The rows are grouped in 4 different ways at once. Each group adds its own fixed numbers to the row, and there is some noise. The rows also spread widely along 10 directions, which tell nothing about the answers.
(in the rows, 128 means zero)
Some rows, each with its group in each grouping after it:
[128 126 132 105 130 121 150 110  98 140  85 132 170 167 105 171 134 125
 114  76 127 126 152 132 166 119  52  83  96  80  49  85  62  74 142 197
 124 115 147 126 143 120  73 137 133 168] -> bodof daso (2) dipo
[125 133 145 121 131 153 165 138 125 149 147 143 166 129  72 124 124 167
 142 132 171 116 100 122 143 143 146 108  60 128 131  66 185 133 123 123
 103 192 144 173 142  72  99  98 177 194] -> fasiz vured (3) Mim
[137 112 117 139 157 105 131 151  87  79  49 113  52 158 178 126  86  92
 151  74  94 116 125  81 155  51 137 180 161 126 129 191  80 111 139 130
 166  90 148 134  86 171 145  96  68 125] -> bodof sete (1) dipo
[129 150 166 104 127 130 139 150 152 125 151 125 102 142  99 118  99 143
 144 163 113 145 142 109 147 154 107 123  95 137 148 114 154  94 119 160
 124 153 118 126 162 121 165 131 137 162] -> bem daso (0) Mim
[131 124 148 138 158 123 121 114 127 147 113 112 123  50 135  98 116 138
 140 127  92 162 120 134 139 145 154 149 128 149 146 166 143 111  97 105
 136 180  97 126 130 179 155 116 157 115] -> fasiz sete (2) Nuruk
[133  95 154 148  75 147 113 115 130 130 142 112 136 110  79 139 186 137
 113 119 115 108 144 174  78 160 106 119 115 116 109 105 151 179  93 130
 113 164  88 114 115  76 120 138 173  76] -> bem vured (0) Nuruk
[121 135 158 115  95 131 128 144 144 115 130 118 106 149  93 144 115 126
 142 147 110 147 153 124 124 154  85 118 111 123 104 118 136 102 116 156
 126 151 114 122 138 101 152 149 133 147] -> Laka daso (1) Nuruk
[120 157 118 122 152 102 150 105 161 138 156 147 155  92 122 120 127 124
 108 141 125 181 146 160 142 193 133 122 132 144 144 151 136 138 106 120
 125 110  96  85 182 163 162 194 167 121] -> tize daso (3) Nuruk
[151 162 107 118 177 128 127 131 133 123 121 167 132 107 161 120  81 125
 115 136 138 140  94 104 160 121 145 136 142 132 131 141 100 127 141 121
 116  97 149 155 141 150 128 124 130 161] -> Laka vured (1) Nuruk
[132 121 130 114 107 145 130 135 143 133 113 125 136 137  96 154 120 115
 137 135 131 153 160 137 113 149  74 115 120 119  76 109 132  74 113 166
  96 142 121 147 125 101 116 148 146 146] -> tize vured (2) Mim
[133 114 163 137 135 106 106 128 125 107 138 149 126 112 137 118 115 148
 101  74 125  93 120 147 118 133 140 141 142 133 130 132 113 224  92  95
 118 151 118  92 143 113 106 139 170 129] -> bodof vured (0) dipo
[132 131 166 125 144 131  95 107 136 171 155  97 147  46 145  89 139 164
 133 159  88 142 123 131 134 141 130 138 118 147 150 131 134 108 117 122
 141 173  85 112 130 173 142  93 137  91] -> fasiz vured (0) dipo
[133 145 152 115 121 114 181 148 126  91 129 156 121 181  47 158 111 127
 116  81 154 130 150 128 162 173  79 107  82 113 114  98 132 172 104 156
 100 134 143 123 163  48 132 177 178 190] -> bodof vured (1) Mim
[155 139  88 122 116 144 129 130 146 116 148 141 141 143 127 145 146 104
 118 155 146 135 132 136 102 141 121 141 147 128 125 130 132 133 136 139
 100  70 122 144 111 105 138 147 123  96] -> tize vured (0) Mim
[141 139 131 127 143 148 103 118 144 159 160 129 162  89 159 113 136 151
 127 161 129 143 114 137 115 135 136 133 134 136 132 115 131 107 138 127
 117 136 110 134 133 154 118 118 127 114] -> bodof vured (2) dipo
[ 93 135 133 118 122  84 142 129 137 110 155 128 115 189 153 124 118 125
 136 107 131 105 146 117 141 103 129 130 131 132 154 120 126 130 134 129
 175  86 122  71 158 153 125 141 105 140] -> tize sete (3) Mim
[115 144 123 110 137 132 185 149 127 125 120 127 123 179  81 137  98 127
 159 138 152 131 125  90 166 114 117 118  69 128 131  98 165  81 144 159
 130 137 154 166 129  95 124 103 124 204] -> tize vured (1) Mim
[159 139 171 105 126 145  67 140 113 113 124 146 113 109 147 115  94 153
 110 112 110  93 108 108 132 108 102 147 146 106 119 130  77 177 136 129
 104 131 138 149 115  98 124  85 118 139] -> Laka daso (1) dipo
[126 129 127 127 121 130 110 151 147 103 133 161 116 151 150 138  91 129
 124 124 151 114 116 121 112 120 138 139 149 134 116 116 129 146 117 110
 118 131 140 135 139 114 113 142 136 163] -> Laka vured (3) dipo
[124 113  97 126  97 140 144 145 124 112 109 131 124 200 129 171 132 100
 138 124 152 110 139 120 110  94 106 113 129 113  76  93 120  76 150 156
 136  91 148 146 113 106  99 136 101 146] -> Laka vured (3) Mim
[127 111  95 147 141 130 122 114 148 145 121 130 142  96 174 129 130 111
 130 155 122 148 119 148  95 121 164 130 151 152 104 141 141  87 125 111
 142 124 111 118 124 186 111 146 133 104] -> Laka vured (0) Nuruk
[108 141 119 121 109 127 125 159 154 103 138 129  99 201 163 136  87 121
 163 166 135 122 131  95 112  85 125 146 140 142 137 121 151  74 141 149
 141 102 139 132 127 134 125 125  88 157] -> tize sete (1) Nuruk
[143 143 108 120 157 118 147 121 117 117 100 141 130 119 121 126 113 109
 115 114 126 147 127 123 151 136 124 145 128 119 131 159 111 143 131 133
 121 101 133 140 123 133 147 131 128 132] -> tize daso (1) dipo
[148 154 105 111  98 145 177 132 123 101 141 134 142 182  51 162 155 114
 121 127 157 137 132 116 154 161  87 119  86  96 138 103 133 137 130 173
 100  95 137 161 127  52 159 143 147 143] -> fasiz sete (2) Nuruk
[120 125 141 136 135 112 148 126 133 128 135 109 118 119 116 119 134 129
 140 127 114 142 138 129 137 140 133 132 108 143 140 138 145 127 113 129
 144 149 104 102 136 145 147 137 134 120] -> bodof vured (0) dipo
[147 102 104 138  91 156  83 139 147 107 124 156 135 152 158 157 132 107
 115 125 152 111 140 159  41 118 123 146 188 126  78 120 132 138 108 119
  91 107 128 142  98  98  82 154 134 100] -> tize vured (2) Mim
[119 163 111 114 136 107 128 137 150 111 155 139 121 173 177 130 104 126
 134 146 127 134 124 100 149 108 132 139 148 135 160 131 112  93 143 143
 151  67 131 107 156 168 145 143  96 134] -> fasiz sete (3) Nuruk
[152 140 106 111 133 125 126 124 100 108  87 122 113 146 128 150 126  99
 117 100 105 132 142 108 159 108  78 139 145  94 103 160  55 116 146 169
 122  47 132 143 106 122 150 118  92 105] -> tize daso (3) Nuruk
[148 121 106 140 157 129 160 101  71 137  93 111 146 111 115 127 169 119
 120  86 125 113 108 121 165  96 132 136 101 106 129 137  94 150 159 133
 150  97 132 146  87 128 121  80 106  98] -> bodof vured (1) dipo
[137 121 162 114 116 123  74 131 120 106 114 154 114 140 154 137  89 140
 104  78 116  89 123 123 126 105  94 127 159 105  88 119  69 166 112 130
 114 128 139 120 137 109  88 124 146 157] -> Laka sete (2) Nuruk

New rows, each followed by its group in each grouping:
[134 121 112 134 112 124 161 159 135  76 133 156 100 199 115 147 111 108
 134 105 162 109 123 124 108 119 152 141 127 133 131 123 157 164 119 120
 115 113 149 128 127  85 122 157 141 158] -> bodof sete (0) Mim
[ 96 149 160 112 117 106 142 124 144 140 162 116 139 166 115 132 121 151
 138 140 126 115 135 110 161 124  96  94  87 126 128  78 131 101 141 159
 166 133 124  94 166 127 112 127 128 171] -> Laka vured (1) Nuruk
[160 137 114 124 126 144  92 111 140 146 127 116 140  55 139 128 156 109
 113 155  98 179 151 157 111 172  87 147 164 126 110 166  97 108 121 139
 100  95  82 128 115 151 169 153 124  52] -> tize vured (3) dipo
[163 143 110 133 188 130 105 134 123 113 112 177 124  72 190 104  86 125
 107 105 134 144  88 127 131 128 177 170 178 138 141 178  98 174 122  85
  96 106 135 145 135 165 134 136 144 133] -> bodof sete (3) dipo
[159 135  23 132 112 142 164 129 134  98 103 138 128 174 141 174 163  43
 128 153 151 176 155 140  99 132 113 147 169 119 104 162 115  66 157 158
 116   6 130 153  95 136 160 185  87  69] -> tize sete (3) Mim
[123 154 178 111 129 123 124 150 160 121 141 105  79 102  94 115  82 138
 150 156  94 169 146 100 159 172  96 134 111 144 149 150 140 101  96 144
 129 177  99 117 157 132 193 139 147 162] -> Laka vured (2) Nuruk
[127 139 103 145 176 107 157  90 108 143 155 118 156 110 153 104 165 136
 113 107 134 115  99 129 159 104 187 135 123 134 183 139 116 171 151 103
 175  84 118 101 130 174 126 103 117  94] -> bodof vured (2) Nuruk
[108 130 137 133 139 105 139 114 139 140 136 117 131 111 135 119 128 126
 132 133 114 145 138 134 141 139 132 123 117 143 137 128 136 114 123 121
 168 141 107  90 151 168 137 144 131 128] -> Laka vured (1) dipo
[137 149  78 119 135 130 142 143 147  95 134 181 145 192 146 153  97 105
 106 126 184 119 117 114 122 117 137 138 149 121 127 114 124 145 131 130
  99  74 163 154 134 102 105 157 131 173] -> tize vured (2) dipo
[134 154 152 106 150 124 106 140 145 127 120 132 110 104 145 112  77 132
 138 154 101 163 136 107 145 140 104 148 138 139 131 157 119  94 121 143
 116 137 118 132 141 158 158 129 120 146] -> tize daso (1) dipo
[133 153 184 107 123 122 114 139 153 125 172 132 106  83  87  96 105 150
 128 134 106 158 145 137 143 198 104 141 114 139 163 144 152 176  90 118
 101 165  88 103 170 104 184 150 175 144] -> tize sete (3) Mim
[133 145 166 102 118 127  87 170 155  83 133 173  98 163 146 131  47 145
 123 113 134 113 126 101 123 133 109 152 152 129 129 124 118 151  89 128
  88 154 147 135 155  97 125 144 154 194] -> fasiz sete (2) dipo
[145 136 131 114 149 130  65 125 122 131 114 138 131 101 195 115  99 134
 116 117 111 115 120 113 131  91 107 153 178 119 111 144  65 123 141 129
 119  90 127 134 117 159 107 101  99 112] -> tize vured (3) dipo
[152 117 129 134 140 151  98 132 131 124 114 149 133  80 157 112 104 134
 123 128 130 136 105 135  99 132 159 163 155 138 125 150 138 142 102  95
  97 165 125 161 111 140 127 117 154 123] -> fasiz sete (2) dipo
[104  84 161 152  88 101  86 136 150 100 141 128  93 150 164 129 118 129
 125  97 115  83 146 155  63 109 147 137 169 152 109 124 144 175  87  88
 159 155 105  60 132 132  97 157 140 109] -> Laka vured (0) Mim
[123 148 111 122 155 115 144 135 143 125 141 128 114 134 156 106  95 125
 147 158 126 141 108  97 151 109 160 151 125 149 168 149 149 102 139 126
 144 107 127 134 136 165 149 109 113 149] -> tize sete (0) Nuruk
[142 155 166 102 121 128 123 145 136 109 124 130 106 132  94 130 100 136
 133 130 104 148 144 105 156 161  79 140 111 121 135 138 117 124 111 158
 110 144 121 132 140 101 173 133 135 146] -> fasiz daso (1) dipo
[141 116 158 116 127 137 106 137 108 124  78 119 113 115 116 140  96 131
 131  93 102 125 137 108 144 115  78 135 124 110  83 129  90  99 103 154
 108 167 131 158 109 114 116 101 136 151] -> fasiz vured (2) dipo
[144 133 130 123 133 131  81 101 128 150 143 130 154  66 166 112 149 134
 107 130 101 140 128 155 115 143 112 139 162 123 123 147  90 144 127 123
 116  92  93 106 134 159 131 132 133  72] -> tize sete (3) Nuruk
[123 168 129 125 137 121 136 121 163 129 207 147 153 127 128 105 136 152
 114 166 155 127 111 132 131 159 161 134 119 149 198 113 169 191 130 106
 127 107 110 107 160 113 148 138 150 128] -> tize vured (1) Nuruk
[117 125  95 138 150 120 185  99 109 148 112  98 149 122  94 132 161 111
 136 124 129 145 128 124 159 119 143 123  89 123 139 132 142 103 139 138
 159 115 119 137 112 146 136 107 125 119] -> tize vured (2) Nuruk
[129 144 135 111 139 112 157 133 114 109 114 124 112 160  92 137 104 125
 127 100 121 115 129  93 181 116  92 128  99 113 127 130 104 138 127 161
 126 105 136 135 133  97 138 112 132 166] -> tize vured (0) Nuruk
[146 105 142 135 123 142 126 122 114 131 114 117 119  91 100 124 140 125
 126 112 115 122 122 139 122 137 127 128 112 125 104 132 133 147 116 118
 121 158 113 140 106 106 127 107 152 118] -> Laka vured (0) Mim
[113  78 126 145  75 132 121 136 120 108  75 121 115 163 123 160 134  96
 142 101 124 119 161 155  68 107 100 135 142 121  59 123 141 104 104 137
 127 150 122 128  95 108  92 148 133 115] -> tize sete (1) dipo
[143 129 108 135 140 136  98 152 159  95 101 161 101 136 190 139  68 109
 129 141 124 150 124 120  87 116 156 165 193 150 111 168 126  95  96 113
 104 120 138 147 123 162 131 160 125 133] -> fasiz daso (2) Nuruk
[109 127 172 125  99 129  90 131 159 142 158 114 125 120 147 126 121 148
 140 160 104 128 143 138 100 137 101 116 134 141 108 101 138  96 115 137
 146 158  97  91 150 143 117 141 132 124] -> Laka vured (1) Nuruk
[127 140 179 114 116 111 115 128 140 116 142 119  99 131 100 131 117 134
 116 102  96 129 166 128 148 158  70 120 122 120 132 121 104 137  97 158
 134 137 101  90 161 115 155 151 147 128] -> bem vured (2) Mim
[146 154 128 120 130 116 122 119 120 105 140 113 109 135 125 129 141 122
 114 116 108 120 131 103 158 129 109 150 140 117 166 151  88 157 127 142
 140  76 115 115 116 120 173 117 109  89] -> fasiz vured (2) Nuruk
[101 113 133 131 107 112 174 126 104 111 117 112 130 189  86 141 142 129
 142  91 141  97 131 113 148 101 128 122  76 110 140  98 150 132 124 141
 161 151 140 129 119  99 115 104 132 165] -> fasiz sete (2) dipo
[147 155 110 114 125 146 117 162 160 102 139 156 111 165 144 139  85 114
 139 167 150 142 126 104 108 128 118 150 152 138 126 127 142 101 133 142
  96  95 142 161 127 105 137 144 114 151] -> tize vured (1) Mim
[146 115 136 140 172 110 122 137 101  85  92 160  91 127 161 112  80 127
 112  51 130  97 102 119 128  90 187 165 162 133 136 168 107 210 107  79
 127 130 152 128 116 138 110 118 139 153] -> bodof daso (2) Mim
[135 131 155 133 143 149 123 145 132 141 154 133 124 103 130 100 111 163
 151 150 140 122  98 121 115 123 168 142 110 153 151 110 178 141 129 103
 119 177 124 149 125 118 119  94 140 149] -> bodof vured (1) Mim
[142 127  75 141 154 128 160 111 101 124 117 114 131 134 139 123 152  97
 128 119 140 120 112 113 139  89 169 154 132 125 159 150 127 134 157 118
 155  67 133 150  84 145 136  91  91  97] -> tize vured (2) Mim
[127 154 139 110 120 135 117 134 165 146 171 135 145 121 136 129 121 144
 135 170 128 156 143 130 124 161 105 120 126 144 129 104 142  76 122 147
 117 128 107 116 161 140 141 155 137 128] -> fasiz vured (3) Mim
[123 140 142 121 141 114 137 151 167 110 150 152 102 135 131 121  74 128
 135 147 136 140 128 119 132 150 149 133 126 160 141 128 163 125 107 113
 127 151 125 112 165 138 143 158 154 181] -> Laka vured (0) Mim
[130 109 145 132  95 125 132 117  89 127  99  71 107 135  90 146 176 120
 139  93  82 111 156 119 146 111  73 128 108 102 110 132  92 111 125 166
 155 113 100 115  90 109 151  98 104  72] -> fasiz vured (3) Nuruk
[162 111 118 126 122 160  82 139 121 126  86 148 129 101 145 146 110 115
 121 113 126 130 131 140  88 121  98 145 170 113  57 139  97 114 116 132
  74 122 130 171  95 109  97 125 135 112] -> tize vured (3) Mim
[155 112 152 113 104 154  95 115  87 142  85  83 124  96  91 140 154 124
 127 102  85 122 149 123 140 115  42 134 118  86  82 135  70 111 131 174
 108 133 107 160  74  92 131  73 113  93] -> tize vured (2) dipo
[149 126 111 131 122 150 115 118 127 129 132 130 149 103 140 124 150 126
 123 140 133 135 116 140 106 132 141 147 139 123 135 133 134 125 127 120
 115 126 117 150 106 132 132 117 130  97] -> fasiz sete (2) dipo
[128 127 133 128 153 104 175  98  74 131  96 102 128 111  76 115 151 125
 124  71 103 120 122 114 199 116 116 129  77 103 150 146 106 169 139 138
 158 114 123 129 110 117 147  81 134 128] -> tize sete (1) Nuruk
[122 119 116 136 127 149 123 138 161 146 144 147 148 101 140 122 115 132
 140 164 153 155 124 154  82 150 160 134 138 157 112 117 187 105 110 101
 105 163 113 146 138 138 108 150 157 142] -> tize vured (3) Mim
[141 126 133 126 162 107  96 114 111 115 101 138 114  92 172 107  97 122
 108  81 102 122 121 123 144 105 132 164 167 124 136 175  77 168 117 109
 132 109 122 116 122 165 129 113 127 120] -> tize sete (2) dipo
[142 137 152 135 131 148 115 150 146 120 138 125 103  92 120 113 111 141
 145 154 118 154 118 125 112 155 138 153 129 152 141 147 162 139 106 116
 104 163 106 143 124 115 157 130 144 125] -> bodof vured (1) Nuruk
[129 129 178 120 128 143  87 142 148 157 112  85  94  44 125 105  96 142
 166 169  67 181 149 120 127 156  89 147 129 150 108 162 140  55  96 143
 112 191  79 136 126 161 170 113 137 118] -> tize vured (3) Nuruk
[127 122 114 137 161 128 127 140 136 134  95 130 108 107 169 115  82 114
 153 141 123 152 122 114 115 101 162 156 149 158 115 154 151  77 121 111
 135 142 129 144 115 177 119 119 118 143] -> tize vured (1) Mim
[104 143 163 129 153 108  86 124 165 153 168  86 100  74 195  73  99 150
 161 181  81 150 130 111 125 114 163 166 151 175 195 166 156  88 119 102
 178 155  80  82 142 226 169 103  92 104] -> tize vured (2) dipo
[150 122  88 140 182 120 145 120  79 107  59 151 125 134 158 133 104 109
 110  63 136 100  93  98 163  68 157 156 141 115 120 153  81 154 140 114
 137  93 169 168  89 139 100  87 115 140] -> fasiz vured (1) dipo
[115 110 149 122 101 128 161 125 109 127 130 101 128 158  70 134 154 137
 137 120 128 105 131 123 142 122 115 110  67 109 126  96 148 138 137 147
 150 159 125 128 117  88 130  96 132 153] -> Laka daso (0) dipo
[119 115 158 138 113 120  97 125 130 125 123 110 103 113 140 126 126 132
 133 121  95 118 138 129 113 120 115 135 142 135 114 136 117 133 113 123
 152 143 104 101 124 141 127 122 123 106] -> Laka vured (1) Nuruk
[156 149 181 103 149 128  66 135 136 121 149 165 130 105 156 118  82 165
  99  92 122 105 120 125 136 135  94 131 158 120 109 112  73 175 108 127
  87 135 132 117 159 113  98 130 157 156] -> bodof vured (2) Mim
[129 155  82 131 121 132 133 123 175 127 170 151 150 144 161 145 140 105
 119 189 150 161 131 142  99 153 138 122 153 147 131 120 142  92 142 133
 135  71 117 113 147 154 138 186 120 102] -> Laka vured (1) Nuruk
[150 151  97 118 100 135 114 127 144 114 158  93 111 171 152 150 164  95
 141 171 109 143 158 107 117 118  87 146 160 124 147 140 101  59 153 174
 150  36 105 117  99 147 177 136  55  49] -> fasiz vured (2) Mim
[131 150 107 130  88 133 161 118 138 113 175 118 150 174  93 144 187 118
 128 157 145 134 138 134 121 152 116 126 105 120 165 108 153 140 142 151
 140  81 110 114 125  93 161 149 123  85] -> fasiz sete (1) Nuruk
[129 121 131 134 102 132 124 110 109 141 153  74 121 124 137 113 191 129
 152 142  93 120 139 123 123 105 125 145 120 126 164 135 129 101 153 140
 178  94  90 105  96 151 163  88  77  47] -> fasiz sete (3) Mim
[131 108 109 151 104 141 127 126 145 124 134 139 149 111 126 137 156 119
 122 135 146 143 133 164  76 158 149 141 141 141 120 127 166 143  99 102
 113 144 106 125 118 119 130 164 157  92] -> fasiz vured (3) dipo
[132 118  86 148 151 124 162  97 100 131 129 141 166 125 124 125 166 119
 108  95 160 103 104 146 124 108 177 132 120 126 144 122 142 187 144  95
 146  93 134 134 103 118  97 111 138 105] -> tize vured (1) Mim
[117 101 178 115  58 152  95 141 121 134 129  82 113 156  96 137 144 148
 162 140  98  99 149 122  99 106  64 126 102 110  91  92 140  96 124 172
 118 166 105 133  98  76 110  80 120 123] -> tize sete (0) Nuruk
[123 122 112 141 158 107 167  93  92 143 123  99 134  97 122  96 162 119
 134 104 113 125 115 130 156 108 171 146 105 135 175 154 145 155 147 104
 182 109 110 112 107 163 148  87 113  94] -> tize sete (1) Mim
[127 113 185 140 123 123  89 170 142  84 107 142  47  99 137 105  54 136
 147 112  99 127 118 114 106 134 155 174 156 158 139 174 159 180  71  78
 118 201 116 124 131 120 156 132 162 161] -> Laka sete (1) Nuruk
[106 119 168 117 127 124 134 127 107 154 101  90 125 125 101 120 114 149
 156 117 101 121 138 103 158  98  87 121  80 120 107 105 130  78 132 160
 150 177 121 137 118 126 108  76 119 161] -> tize vured (1) dipo
